The rows are grouped in 4 different ways at once. Each group adds its own fixed numbers to the row, and there is some noise. The rows also spread widely along 13 directions, which tell nothing about the answers.
Known rows, each followed by its group in each grouping:
[-19  39 -21  15 -11  35 -35  10  19 -22 -12 -53  -2   2  39  14  -7 -41
  23  -1  13 -15  -2  32  19  12   1 -13   0]
L j_835 j_917 M
[-29  -1   6   5  35  10   0  35  27 -42  40 -13  -7  15  22 -28 -18  11
  -7 -12  -9  17 -14 -20   4  -6   4   4 -11]
L j_581 j_566 T
[-20  -3 -27  35   3   4 -18   1  19 -35  20 -22   4  24  23  -7   4  22
 -10 -14 -33 -18   1 -12  20  -2   8  11  18]
C j_627 j_182 D
[ 25  -4  -3 -23   2  32  31  45 -14 -18 -16   4   7   4  25  15 -15  -5
 -11 -16  45 -10 -17  38 -24 -19 -18  10  -4]
Y j_581 j_182 T
[-32  11   4   7  -3   4  -7  32  30  14  -4  -1 -13  20   0  -8  -3   3
   4  45  14 -34 -14  11  -5  19  19 -28  25]
Q j_627 j_566 M
[  4  31  46 -27  21   8 -42  20  47  -9 -12   2  32  12  23 -19  -2 -45
   6  28   7   9 -14   2 -23  22 -26 -12 -10]
B j_835 j_917 D
[ -9  57  40   2  43 -11  -3   7  30 -12  34  -6  -7   0  20  -4   3   4
   1 -12  -8  20 -48 -30 -18  13 -50   8   6]
C j_835 j_33 D
[  2 -11   6  21 -18  14 -32 -38 -22  34   9   7  -3  18  20   4  -1  -9
   6   0   5   8   5  -5 -20 -33 -31  32  27]
Y j_581 j_33 M
[ 18  -2   7 -12 -27  17 -29  23 -17 -11  -6 -37  31  14  20  33 -14 -12
  14 -22  13  10   2  37  -9 -39  -1  -7 -14]
U j_627 j_917 D
[ -4  18  12  26  19  -3 -24 -40  13   2  17   6   3  18  12  -3   6  20
  -2  -1 -14   2 -11 -24  -1 -13 -21  19  30]
U j_627 j_917 T
[ 26  28  10  28  39  12  36   7  27 -46 -34   2  24   6  22  -4   4  28
 -18 -11   2 -16 -42   3   2  14  -1   3  30]
Q j_627 j_917 T
[-22  44   4  10   0 -18 -33 -15   2   8  38 -26  -3  -3   0  18 -26  25
   2  -4   1 -16   1 -14  25 -26   1 -49  -4]
B j_627 j_566 M
[ -2  21  35  53  23 -20  -8 -23  26  31   6  -6  15  25 -11  -8   1  18
  -1  18 -23 -35 -27 -21  10  26   2 -13  26]
U j_627 j_917 T
[ 22 -18  28 -11   4  34 -41 -23   1   3 -32  20  23  13  40 -25   2 -58
  -8  13  -8  28  14   4 -17 -16 -14  20 -12]
Y j_835 j_182 D
[ 10 -49  16  46 -10 -13  15  11 -23  35 -14 -11  20  18  -7  10 -14   7
   3   0 -33  10 -15   0 -12 -10  23   3  12]
B j_627 j_917 D
[-31  15  20  25  -8  43  -6  10   2   7  14 -39 -26  30  16  12  18  -3
  33 -20   6   4 -23  25 -10   9 -11   3  14]
Y j_581 j_182 D
[ 35  19  29   8  -2 -14 -15 -23  -9  32 -17   5  47  -4   7  17 -10 -12
 -15  16 -15 -10  -1  -6   2  -3  -3  -3  16]
L j_627 j_917 M
[  8 -52 -18  44  -9 -18  14  16  -1  -5  -4   6   7  31  -2   2   2  48
   1   5   4 -15 -10   2 -26 -39   0  19  41]
Y j_627 j_917 T
[-33  39 -16  36   4 -31 -28   4  33  26   2 -14 -10  14   1  12  -4  -4
  14  41 -15 -45 -29  -6   3  30  -4 -12  45]
U j_627 j_566 T
[-30 -44 -41  -4 -20   7 -47  20  14 -25  -6   0  -5   8  28 -17 -28 -24
  -6  40  -6   2  42   5   4 -27  33 -13  -6]
Y j_627 j_917 T
[ 18  21   2  32  25 -23 -12 -43  13  34 -11  42   0   6  10 -30  -9  -2
 -17  36  17 -35 -14 -25  -6   1 -27   5  32]
L j_835 j_566 M
[ 17  24  39  36  18  -6  30  48   2 -33 -26 -50  28  10   6  33   6  26
  16 -34 -25  21 -47  17   1  -5  14 -41   0]
Y j_835 j_182 D
[ 21  -2  11  25  29 -19 -33 -10  29 -35  12  11  29  31  23 -40  -2  19
  -9  -5  -1   6 -10 -31 -12 -35 -30  14  10]
L j_835 j_566 D
[  2 -28   4 -12   6  14  -5  36  17 -16  29   5  31  29  15 -15  11  14
 -20  -2 -14 -10   4  -9 -12 -15 -18  32   6]
Y j_627 j_182 M
[ -3  20  28 -29  25  41  23  25   2 -11   8   2 -12   2  30   8   9 -20
   4 -26   4  39 -45   6 -27   1 -31  48   8]
U j_627 j_566 M
[ -9   5  -6  -5  -4  41   6  19  -2 -14   9 -23   7  -1  38  21   9 -29
   6 -24 -22  23 -19  10  -9   8 -16  60  16]
L j_627 j_917 M
[ 10  47  14  20  19  18  15  -5 -10   3  18 -32   6 -11  13   9 -32   3
 -11 -30  24 -27 -16   7  32   8   1 -34 -20]
L j_581 j_917 M
[ 31  29  38 -19  -3  -7 -27  -6 -16  23 -21   8  17  -6  18  21 -19 -30
   3  11  23  27 -13  12 -33 -24 -29  -8  -1]
Q j_835 j_917 D
[ 28 -15  29  -5  30  31 -11  29  21 -18  10 -14  50  16  29 -42 -14 -38
 -21 -18  -4  -3  -7  -5   2   6 -15  19 -40]
Y j_627 j_917 M
[ 23  38  36   2   9   9  20 -33 -12  39   1  25  28  -5   2  30  15  25
 -29   2 -21 -20 -21 -12  -4  12 -25  25  46]
Q j_627 j_33 M
[ 40  18   1  27  22 -35 -16  18  15 -27  15 -19  55  16   8  -8 -25  27
 -24 -21   4 -33 -21 -17  11 -29 -16 -15  -5]
C j_627 j_566 M
[ -6   4  56 -13   3   8   3   2   1  37   4  22 -26  20   3  -7  11   2
  19  22  23  28 -19   1 -39 -15 -18  -1  13]
L j_835 j_182 D
[  5 -11  -2  15  -5  40 -15  41   3 -23  33 -59  50  32  25   0  -9 -14
 -16 -51 -28 -24  -4  13  19   9  -1  25 -30]
C j_581 j_182 D
[  0 -14  -1  18  18  32  -1  22  28 -13 -10   7 -10  38  21 -44 -11  -8
   1   9  53 -28 -21  17 -13  -2  -8   5   3]
U j_581 j_566 M
[  4  -5  33  59  28 -24 -24 -26  50  18  -5  25  18  47  -1 -44  26  23
   1  40 -12 -30 -23 -33 -22  11 -30  11  47]
Y j_835 j_33 T

New rows. What belongs after each?
[  2   2  12  51   1  -7 -19  -3  11  11  22 -41  43  23  -7  -5  -7  25
 -15  -5 -31 -50   7 -12  40   1  20 -41  -5]
Y j_627 j_33 M
[-15  50   9  14  19  30  35 -11   0  12   0 -12 -32 -12  12  20  -8   8
  -5  -7  11 -30 -33  12  23  28   6 -20   9]
U j_627 j_33 T
[  6  -9  10 -46   8  36  20  39  -1 -26  -9  15  10  -3  28  10   0  -9
 -17  -3   1  18  -6  16 -17 -14  -3  20  -3]
Y j_627 j_182 T
[ -2  14   7  -2 -16  24 -20 -28  -8  49  -4  13  26   3   3  12 -19  -6
 -38  34  -5 -64  29   9  23  23  18 -21  12]
Q j_581 j_33 T
[  3   1  11 -15  29  -9   5  46  19 -21  23   2  28   3  11  -5 -15   6
 -23  -3 -22   2 -19 -17  -7  -4 -11   9  -8]
Y j_627 j_566 T
[ 28  10  14  57   7  -7  -7 -35 -21  34 -38 -13  16   0   8  11 -27 -22
   0   1  -4 -12 -14   6  10   2   9 -20  10]
Y j_581 j_917 T
[  3  -3  18  26  -9  45 -36 -14  26  -4 -19 -14   7  50  25 -34  18 -13
  20  14  41 -26   7  26  -1 -15  -8  -5   6]
L j_835 j_182 M
[  1 -35 -21  21  -5   6 -38  18  29 -10 -18   6  43  33  17 -30  -3 -11
 -28  37 -25 -42  16   0  -1  11  14  12  19]
Q j_835 j_566 D
[-32 -43 -38  31 -40  31  -6  -9 -32  14 -14 -20 -17   9  22  35   1  -7
   3   1 -43   3  20  21  11 -18  36  24  30]
Y j_627 j_182 T
[-54 -13  -6   3  11   4  -2  64  54 -22  35  -9 -28  31   2 -38   0  24
   4  33  17 -32  -4  -3   0  10  16 -37  -3]
Y j_627 j_182 M
[ -2 -57   7   7 -14  13  -6  11 -13  30 -24  11   2   6   7 -14 -28 -29
 -11  34  -6   1  22  11  -4 -13  42 -16 -15]
Y j_627 j_917 T
[ -6 -45   2  10 -14   0 -12  15 -23  30  21  -5   3  18   9   2 -12 -14
  -2   1 -24  17   7  -6 -16 -32  -4  30  -2]
Y j_627 j_182 T
[-29  -2  28   7  17  27  13  30  21  -9  13 -16 -12  23  15  -1  12   1
  22  -9 -15  28 -40   0 -20   4  -5  23  14]
B j_627 j_566 T
[-26  24 -28  42  -3  -4 -35 -41  19  22  -9   0 -18   4  15   1  -4 -14
   1  36 -21 -38  -1  -7  18  33   9  -6  40]
U j_627 j_917 D
[ -3 -15 -42   8  -2  11 -15   2 -18 -25  17  -9  -7  -7  30   0 -35  -1
 -19 -20   6   3  16   0   8 -28   0   2 -10]
Y j_581 j_917 D
[ 31  25 -25  13  22 -41 -20  29   8 -23   6 -13  27  -5  19 -17 -54 -10
 -28   0  25 -32 -19  -7   4 -23 -13 -30 -21]
Q j_627 j_566 D
[ 11  -3   3  28  -8  18 -30 -27  -1 -28  -2 -27  45  23  19   8   4  19
  -8 -23 -35  -3  13  -1  23 -28  18   0  12]
L j_627 j_566 D
[-13  27  25 -31  -2  37  18  35  20   9 -31   2  -1  -5  20  19  15 -32
   3  32   1  -7 -24  32 -17  48   1  -1  17]
L j_835 j_33 D
[ 13   7 -14 -10  12  11  17  41   4 -40 -16  -9   8 -10  28  17 -19  -2
  -8 -10  19   0 -17  21 -10 -14  -7  -7  -7]
Y j_835 j_917 T
[ 16  -5  24   5  24  26  -7 -21  16  -2 -22  27  30   7  28 -24  -3 -25
 -31  12 -29  -2  -1 -16  -1  35   5  26  14]
C j_581 j_917 D
[ -2 -46  28 -16 -11  57 -11   5   5 -18 -13  19  28  35  19 -10  21   9
 -16   4 -24  14  28  11  -8 -12  23  13   8]
Y j_581 j_182 D
[ 10 -29  37  10   3  57 -12   5  20  22 -14  -4  17  37  17 -39  11 -41
   4   8  13 -20  -4  19 -10  22   0  14 -13]
Y j_627 j_917 D
[ -2   3 -29  60   4 -33   9   3 -17   4  22 -28 -27   6   7  15 -24  27
  20 -24  21  -5 -34  -2 -12 -43 -26   3  20]
Y j_627 j_917 T
[ -3  -9 -22  11 -12  45  -8  19   1  -7   9 -37  25  13  19  -5 -19 -14
 -18 -13   0 -47  16  22  38   3  28  -7 -20]
L j_627 j_566 M
[ 14  12  60 -41 -12  35   6  13  -9  44 -20  16  41   2   6  34  16 -22
 -16  21 -26   4 -10  20 -25  27  -7  18  16]
Q j_835 j_33 D
[-17  47  25 -10  11  55 -10  21  40 -37 -24 -26   9  17  26   4  12 -10
   2   8   8 -19  -7  31  17  27  15 -33  -3]
Q j_835 j_182 T
[ 16  30  -5  27  17  20 -22 -41  29 -29   0   3   4  20  25 -16  16  25
   2 -13  32 -30 -14  -2  -3 -14 -41   9  32]
Y j_627 j_917 D
[  1  20   0   5   8  -9  18   6  14   7 -14  20  -4   2  17  17  13   7
   2  26   4 -10 -35   2 -30   6 -26  32  55]
L j_627 j_33 T
[  4 -46  53  -9 -10  49  27  36 -15  40 -14   8  11  29  -5 -11  -2 -10
  -8  13  13  -6   6  29 -12   5  27 -14 -14]
Y j_581 j_182 M
[ -8  32 -20  22  11   2  21  14 -14  -4  22 -34  -5 -25  10  26 -30  15
 -17 -28   1 -28 -11   4  32   3   1 -31 -13]
Y j_835 j_917 M
[-13 -28 -12  51  13  -1  33  37   0 -19 -15 -16 -13  12  22   0   3   8
   7 -10 -29  22 -33   1 -10  -4  11  16  21]
Y j_835 j_182 M
[ 23  12   7  -9   9 -35 -46  -5  15  12   9  22  37   7   1 -20 -29   2
 -28  30  14 -37  13 -19  -1 -24 -14 -36  -8]
Y j_627 j_566 D
[-13   2 -49  29  35 -18   4  -2  -1 -31  25   0  -8 -22  34 -16 -33  -2
 -37 -13 -46   3  -9 -38  25   1   2  22   3]
L j_835 j_566 D
[ 20  15  13  10  12   3   4  30  12 -10 -16  -9  39   7  12   0 -12  -2
 -21   5   2 -24 -15  10   3  12   1 -12  -1]
Q j_835 j_917 M
[-26  11  -1  51  18   2 -10  12  23  -6  36 -47 -15  19  16 -34 -18   0
  11 -10   2 -14 -19 -14  23  -1   2 -18 -12]
L j_627 j_33 M
[  1  12  -9  45  -7 -19 -22  -7   0   6  29 -34  24  22  -8   9 -12  47
 -11 -12  -3 -57  11  -5  33 -27   5 -43   5]
Y j_627 j_182 M
[-17   0 -10 -35 -21  10 -17  30  10  30   6  17   1   2  17  16   5 -31
  -3  42   3 -22  -3  13 -32  11 -29  33  31]
Y j_627 j_33 M
[-19  14  28  40  12 -14  35  23   8  11  32 -24 -14  20 -15   7   2  61
   8 -15  -1 -16 -41 -10   2  -3   4 -24  18]
C j_627 j_33 M
[-24  24 -17  27 -14  -2 -34 -11   9   9  43 -25  -5  20   5  13 -10  29
   3  -7   8 -38   4  -4   9  -7 -15  -5  24]
C j_581 j_917 M
[-17 -24   5  45   7  10   1  42  31 -21 -11 -32  14  40  14   1  16   1
  22   0 -32   6 -33  10 -15  15   7  27  26]
U j_835 j_917 T
[ 30 -54 -51  86  -1   0  -5 -23  -6 -12 -45  -6  10  22  32 -37 -14 -10
 -10   0  -3 -31  -7   4   7 -21   8  20  25]
Y j_627 j_33 D
[ -5  17  -1  22   3 -17  -9  30  27  11  -8  -7  29  17  -5  10  -2   8
 -10  29 -11 -54 -17   3   1  31   4 -21  33]
Y j_581 j_566 M
[-27 -29  -9  47  36  20  40  32  16 -34  -6  -9 -31   9  27 -39 -14   1
  -7 -13 -18  18 -34 -11  11  13  29   9  -4]
C j_835 j_566 M
[-26  16  -2  29  -2  13  18  -9 -11  43   3  -2 -28  -3  -9  21  -4  16
  -3  12  -4 -36 -11   5  16  15  13 -27  24]
Y j_835 j_566 M
[-33  -1   5  -8  18  -5  31  37  11   4  43   9  -1   3 -15   4 -13  47
 -36  11 -32 -30  -7 -22  23  19  31 -20   6]
U j_627 j_566 M
[-12  25   7 -20   4  24 -39  33  42 -18  39 -16  25  32   9 -28  -9   7
 -14   8  37 -55   6   6   9  -5 -14 -22 -16]
Q j_627 j_566 M
[ 15  -5 -30  29  14  -7  17 -20 -13 -23  14   4  13  -7  12  16 -17  44
 -31 -26 -20 -17   0 -16  18 -26  -2  11  20]
Y j_627 j_917 T
[ -5  26   9  54  -2 -27 -42 -51  11  18   1  -9 -13  14   1 -13 -22  20
  10  21  19 -23   4 -14  18 -24  12 -56  16]
C j_627 j_917 M
[-42 -27 -17   7  -7  15 -36 -30  11  -2  13  17  -9  13  19 -18  -9   4
 -22  31 -36  -5  43 -20  24 -12  33  -9  10]
B j_627 j_182 T
[-33 -22 -14  20 -21  -3 -30  34  34 -21  26 -20   1  52   9  -3  23  34
  27  13   2  -8  -5   5 -28 -30 -16  19  37]
B j_627 j_182 M
[-12 -22  30  -8   7  18 -35  29  28  -9  -5   2   9  34  30 -31   2 -42
  14  22  -5  39 -10   1 -39   0 -12  20  -2]
B j_581 j_182 D
[  9 -18  28  23  12  -3   6  53  25   0 -54  -9   8  14  11 -25 -16 -37
  14  39  21   3 -24  23 -16  14  26 -43 -11]
Y j_835 j_917 M
[-14  -8  40 -40  -7  40 -38 -26  26   3  13  42   2  34  20 -27  27   7
  -3  37  17   9  29  -6 -20 -27 -13  16  21]
L j_627 j_182 M
[ -9 -66 -23   8  -8  21 -11  46  17  -5   4   6  11  30  18 -44 -19 -13
 -20  25  17 -32  19  11  -9  -7  13   8 -10]
Y j_581 j_33 M
[ 17  38  60 -26   4  13  10  14   2   6 -35   3  13   2  16  32  13 -12
  21   9  14  34 -36  24 -32  -8 -13 -12  15]
B j_627 j_182 M
[ -6  11 -12  36  -4 -43  13  26   9  13  28 -18  24  10 -19  33  -5  58
 -13   0 -30 -51 -21 -10   4  13   4 -10  40]
C j_627 j_917 D
[  4 -33  20   2  12  11  17  29  -1  -3 -30  10  13  -3  15  -6 -17 -22
 -16  16 -28  27  -7   2 -11  14  31  -8  -2]
Y j_581 j_917 D
[-17 -31 -18  -1  -5  21 -11  29  17  16  42   3  -1  35   3 -23  -3   8
 -10   8  21 -53   4   3 -11  -8 -19  26   3]
Y j_627 j_566 T
[ 21  -6  27 -17  -2 -12 -20  55  15  15   8  -4  49  33  -4   4  -4  -4
  -6  10   6 -24 -18  14 -30  -6 -23   6  -3]
U j_835 j_566 D
